All rows are made from the same 9 directions, up to rounding. Whole rows:
[[ 0.41 -0.09 -1.55 -0.01 -2.15 -0.41 -3.88  0.12  2.31  0.04  0.65 -2.51
  -3.93  1.32  0.09 -2.26  0.52 -0.23  2.27  0.11  0.49 -2.51 -0.83]
 [ 0.42  1.00  3.58  2.68 -0.61  1.39 -1.12 -0.57 -0.42 -0.86 -0.86  1.53
   1.05 -1.53  1.38  0.62  1.94 -0.64 -2.71 -0.85  0.00  2.14 -2.46]
 [-0.52 -2.67 -3.95 -3.75 -2.39 -0.63  0.34 -1.81 -0.57 -0.05  2.44 -0.06
   1.87  2.34 -0.27  1.12 -1.63  2.06  0.59  1.79 -0.24 -0.88  0.61]
 [-0.16  2.43  1.65 -1.90  0.48 -2.23 -1.19 -1.10  1.39 -1.48 -2.99 -0.42
  -0.51  2.17  1.59 -0.09 -0.15 -0.58 -1.78 -0.71  0.85  0.48  4.20]
 [ 0.97 -0.81 -1.56 -0.50  0.79 -0.80  1.35  0.72 -2.65 -0.05  1.34  1.64
   3.03  0.40 -1.17  1.95 -2.15 -0.95 -1.54 -0.37 -0.67  1.30  0.03]
 [-0.26  1.20 -0.71  3.05 -1.47 -1.65 -5.44  0.87 -0.72 -1.54 -1.14 -1.72
   0.06  2.54  3.18 -0.97 -1.50 -1.08 -2.90  0.55  1.16 -0.89 -1.95]
 [-0.33 -1.02 -1.00  2.80 -1.00  3.01 -1.79  0.58 -0.31  1.77  0.34 -2.36
  -0.36 -0.84  0.93 -1.18  0.27  1.55 -1.00  0.53  0.96 -0.26 -4.28]
 [ 0.75  1.34 -0.61  1.03  4.01 -0.48  0.31  2.60 -0.76  0.09  0.25 -0.30
   0.64  0.41 -2.10 -0.28 -1.36 -1.07 -0.89  0.06 -0.72  0.25 -0.69]
 [-0.11 -2.63 -5.48 -1.21 -2.58 -0.69  2.50  1.02 -0.98  2.08  1.44 -3.37
  -3.09 -0.16 -0.06  0.97 -1.90  0.38 -1.34 -2.92  2.98  1.58  2.07]
 [ 0.40 -0.67 -0.41  0.21 -0.73  1.42 -0.26 -0.08 -0.02  1.82 -0.62 -1.05
  -0.61 -0.72  0.15 -0.69 -0.29  0.28  1.10 -0.51  0.48 -0.71 -0.08]
 [-0.11  1.46  0.04  1.04  3.41  0.96 -0.75  1.46 -0.97  2.85 -4.23 -2.18
   1.48  0.59  0.95 -2.01 -3.07  0.04  1.02  0.76  0.47 -2.50  1.88]
 [-0.06 -0.09 -4.00 -1.78  0.37 -1.85 -0.30  1.12  0.74 -0.75  1.85 -2.66
  -1.98  2.54 -1.20  0.18 -1.12  0.51 -2.42 -0.48  1.19  1.01  0.65]]

The start of a row, then its end:
[-2.35 -0.91 -1.38  0.50 -0.68 -0.57  2.58 -0.33 -2.45  0.17 -1.48 -0.69
  2.47  0.21  3.20  1.68 -1.85  1.60 -3.60  0.22]  [2.05 1.70 1.54]
[-0.67 -0.05  3.20  0.53 -1.74  2.97 -0.40 -2.38  1.75 -0.30 -0.18  0.47
 -0.19 -1.56  1.14 -0.09  3.69  2.10 -1.08  0.41]  [ 0.11  1.40 -2.55]
[ 0.87  0.19  0.04 -3.55 -1.73 -2.78  0.11 -1.41  1.57 -1.40  0.33  1.16
 -2.03  1.12 -0.72  0.55  0.44 -1.48  2.00 -1.32]  [-0.31 -0.33  4.17]
[-0.21 -0.69 -0.20  0.66 -3.35 -0.75 -1.29 -0.70  1.22 -2.43  2.84  0.23
 -2.45 -0.07  0.41  0.74  2.62 -0.05 -1.78 -0.72]  [ 0.52  1.78 -2.54]
[-0.40 -0.63  1.08  0.61 -1.47  0.20  1.18 -0.59  0.34 -1.03  1.41  1.30
 -0.82 -1.54  0.05  0.85  2.10  0.05 -0.20 -0.49]  [-0.09  1.35 -1.19]
[-1.37 -0.16  0.13  1.22  0.77  0.20 -0.31  0.29 -0.10 -0.60  0.53  0.43
  1.11  0.08  0.37 -0.73  0.14  0.96  1.45  2.59]  [-0.95 -1.77 -1.97]
[-0.09  0.08 -0.38 -0.28 -1.63 -0.59 -3.66 -1.20  0.33 -1.84  0.88  0.16
  1.35  2.47  1.11 -0.07 -0.01  0.59 -1.39  1.78]  [-0.46 -0.63 -2.01]
[ 2.55  0.95 -1.10 -1.97 -0.43 -1.82 -3.50  0.06  0.15  0.19 -0.91 -0.56
 -0.44  2.62 -0.68 -0.50 -2.22 -2.35  0.43 -1.40]  [-0.14 -1.18  2.50]
[-0.27 -1.32 -1.62  2.34 -1.42  0.29  0.96  1.43 -1.47  1.61 -0.03 -1.30
 -1.50 -1.73  0.99 -0.07 -0.93 -0.68  0.32 -1.50]  [ 1.47  0.01 -0.39]
[-1.74 -0.76 -1.47  2.28 -2.11 -2.19 -1.11  1.12  1.04 -2.77  3.23 -0.25
 -3.26  0.02  0.52 -0.62  1.68 -0.28  1.31  1.27]  [-0.01 -1.17 -2.93]
[ 1.93 -0.98 -1.02 -0.65 -1.75  1.17 -2.72 -0.16  1.70  0.64  2.49 -0.53
 -2.46  0.03 -2.28 -1.28  1.16 -0.46  2.89 -0.24]  [-0.99 -1.55 -2.43]
[-2.22  0.30 -0.19 -0.29  1.63 -2.62  2.87  0.83  1.31 -3.54  3.07  1.49
 -1.31  0.01 -1.45  0.70  2.07  0.56  0.49  1.82]  [-1.08  0.54 -0.53]
[ 1.36 -0.27 -1.82  0.70  1.07 -1.46  0.35  2.28 -1.33  0.06  1.71  0.53
 -0.46 -0.15 -2.09  0.34 -1.55 -2.29  0.90 -1.02]  [-0.68 -0.20 -0.23]
[ 1.94  1.37  0.09  1.46  2.74 -1.35 -1.14  2.19 -2.29 -0.61  0.10  1.52
  2.47  0.79 -1.40  0.75 -2.25 -2.82 -1.74 -0.65]  [-1.17  0.66 -0.68]
[-1.13 -0.24  0.12  3.09 -0.18  0.08 -0.91  1.07 -1.22  0.63 -1.16 -0.27
  0.45 -0.78  1.91 -1.22 -1.03 -0.37  2.05  1.34]  [ 0.03 -2.51 -1.20]
[-0.38 -0.23 -0.29 -1.45 -2.33 -1.39 -0.03 -1.78 -1.25 -0.65 -1.59  0.24
  1.78  1.43  2.74  1.73 -1.31  0.11 -3.17 -0.95]  [1.48 1.63 2.82]
[ 0.65 -0.56  0.94  1.70  0.30  0.86 -0.16  0.33 -2.58  1.50 -1.25  1.84
  3.19 -1.14  0.63  0.02 -1.88 -1.18  2.10  0.61]  [-1.10 -1.74 -0.46]
[-0.11 -0.25 -0.69  0.72 -1.07  2.05 -3.74 -0.53  0.60  2.18 -1.92 -2.68
 -0.11  1.03  1.69 -2.49 -1.04  1.33  1.77  1.51]  [ 0.54 -3.23 -1.19]
[ 0.85  1.67  2.08 -1.80  2.99 -0.55 -0.10 -0.45  0.70 -1.59  0.28  2.43
  2.24  1.11 -2.13  0.36  0.51 -0.38  0.22  1.32]  [-2.31  0.07  0.32]
[-0.60  1.28  1.32 -1.71  2.07  0.07  0.07 -0.87  0.72  0.75 -2.97 -0.20
  1.39  1.05  0.58 -1.08 -0.92  0.84  1.76  1.49]  [-0.46 -2.01  2.95]
[-1.79 -1.31  0.95  1.97 -4.73 -2.88  0.81 -0.65  0.06 -2.74  1.44  2.24
 -2.77 -1.89  2.56  0.76  2.13 -1.59  2.51 -0.45]  [ 0.35 -0.60  0.27]
[-0.17  0.20 -0.70  1.39  0.79 -0.49  0.50  1.58 -0.77  1.24 -1.34 -1.13
 -0.99 -0.63  0.47 -0.77 -1.41 -0.97  1.10 -0.70]  [ 0.73 -1.04  1.20]
[-0.51  0.02  1.28 -0.53 -1.31 -1.04  1.05 -1.35 -0.33 -2.15  0.61  1.96
  1.11 -0.01  0.96  1.97  1.21  0.02 -2.62 -0.43]  [0.11 2.46 0.33]
[ 0.38  1.87  0.88  0.98 -0.10 -1.90 -3.32  0.30  0.48 -2.24 -0.57 -0.07
 -0.36  1.89  1.08 -0.24  0.05 -1.39 -2.29 -0.14]  [ 0.16  0.34 -0.39]
[ 0.69 -0.84 -4.60 -0.21  1.24 -0.73  0.75  2.48 -1.09  0.66  2.44 -2.28
 -0.88  1.11 -2.14  0.59 -2.10 -0.15 -2.45 -1.08]  [ 0.92  1.44 -0.84]
[ 1.93  4.01  1.63  0.96  4.77  0.67 -2.39  2.48  2.58  0.62 -2.24 -3.11
 -3.32  0.71 -2.16 -2.25  0.70 -1.33 -2.40 -2.09]  [0.61 1.14 0.13]
[-1.45  0.02 -0.54  1.00  1.83 -0.82  4.05  1.58 -0.93 -0.24  0.22 -0.13
 -0.44 -1.41 -0.16  1.05 -0.05  0.17 -1.57 -0.72]  [0.88 1.95 0.90]
[ 0.81 -0.86 -3.53 -4.12 -0.06 -1.87  1.20 -0.15 -0.12  0.70  0.65 -0.94
 -0.33  2.09 -1.54  0.73 -2.40 -0.14  0.55 -0.87]  [ 0.39 -0.21  3.96]
[-0.84  0.91 -0.06 -1.23  1.78 -0.87  1.88  0.24  1.17 -1.28  0.52 -0.42
 -0.88  0.52 -0.92  0.54  0.98  0.85 -1.92 -0.06]  [0.32 1.78 0.97]
[-0.22  1.24  0.80  1.51  1.93 -2.61  0.32  1.54 -1.64 -1.61 -0.59  1.93
  1.59  0.32  0.31  0.51 -1.44 -2.18  0.11  0.45]  [-0.90 -0.51  0.94]
[ 0.10  0.95  1.55  0.97  1.81  0.01  2.17  0.82 -0.98  0.34 -1.45  0.72
  0.62 -1.40  0.04  0.77 -0.14 -0.89 -1.41 -1.39]  [0.34 1.71 1.26]
[-0.66 -1.04 -2.75  1.14 -0.33 -1.50  1.99  1.66 -2.97  1.53 -1.30 -1.15
  0.52 -0.28  1.67  0.76 -3.44 -0.98 -0.62 -1.31]  [ 1.78 -0.04  2.52]
[-1.75  0.55 -0.07 -0.19 -0.95 -1.33 -2.35 -1.32  0.13 -2.20 -0.64 -0.20
  1.88  2.70  2.69  0.02 -0.39  1.40 -2.05  2.47]  [ 0.26 -0.64 -0.38]
[ 0.25  2.76  1.99  1.32  4.03 -3.10  0.22  2.45  1.62 -4.76  3.25  2.64
 -1.55  0.25 -3.44  0.36  2.62 -2.29 -0.82  0.59]  [-2.40  1.47 -2.27]
[ 1.79  0.53  4.02 -0.51  0.23  3.29 -1.89 -1.52  2.79  1.58 -0.61  1.43
 -1.16 -1.97 -2.05 -2.39  2.91 -0.15  5.98  0.74]  [-2.47 -2.97 -1.39]
[ 0.74  0.05  0.42 -0.62  0.33 -1.84  0.02 -0.35 -2.16 -1.82  0.84  3.32
  3.88  1.07 -0.26  1.98 -1.39 -1.44 -1.05  0.61]  [-1.56  0.64  0.27]
[ 0.27 -2.00 -0.07 -3.90 -1.05  1.81  2.26 -2.83  0.47 -0.03  2.63  2.23
  2.39 -0.17 -2.00  1.73  1.48  2.38  0.53  1.16]  [-1.52  1.17 -0.59]
[-0.98  1.19 -0.68  1.34 -0.22 -3.60 -1.93  1.37  0.10 -1.52 -1.31 -0.79
 -1.84  1.52  1.87 -1.20 -1.44 -1.90  1.49  0.41]  [ 0.54 -2.47  2.03]
[-0.27  1.81  1.86  0.84  3.22  0.50  1.18  0.76 -0.84  1.10 -3.41 -0.26
  1.67 -0.41  0.76 -0.27 -1.15 -0.18 -1.18 -0.25]  [0.37 0.37 1.94]
[-0.32  0.62 -0.30  3.75 -1.97 -3.26 -2.01  1.78 -1.67 -1.89 -0.53  0.04
 -1.39  0.15  2.76  0.29 -1.10 -3.06 -1.56 -1.48]  [ 1.30  0.13 -0.05]
[-0.34 -0.03 -4.09 -1.39  1.56  0.01 -0.19  1.61  1.79  0.91  1.31 -4.37
 -3.15  1.85 -1.82 -1.33 -0.68  1.68 -1.02  0.05]  [ 1.34 -0.06 -0.13]
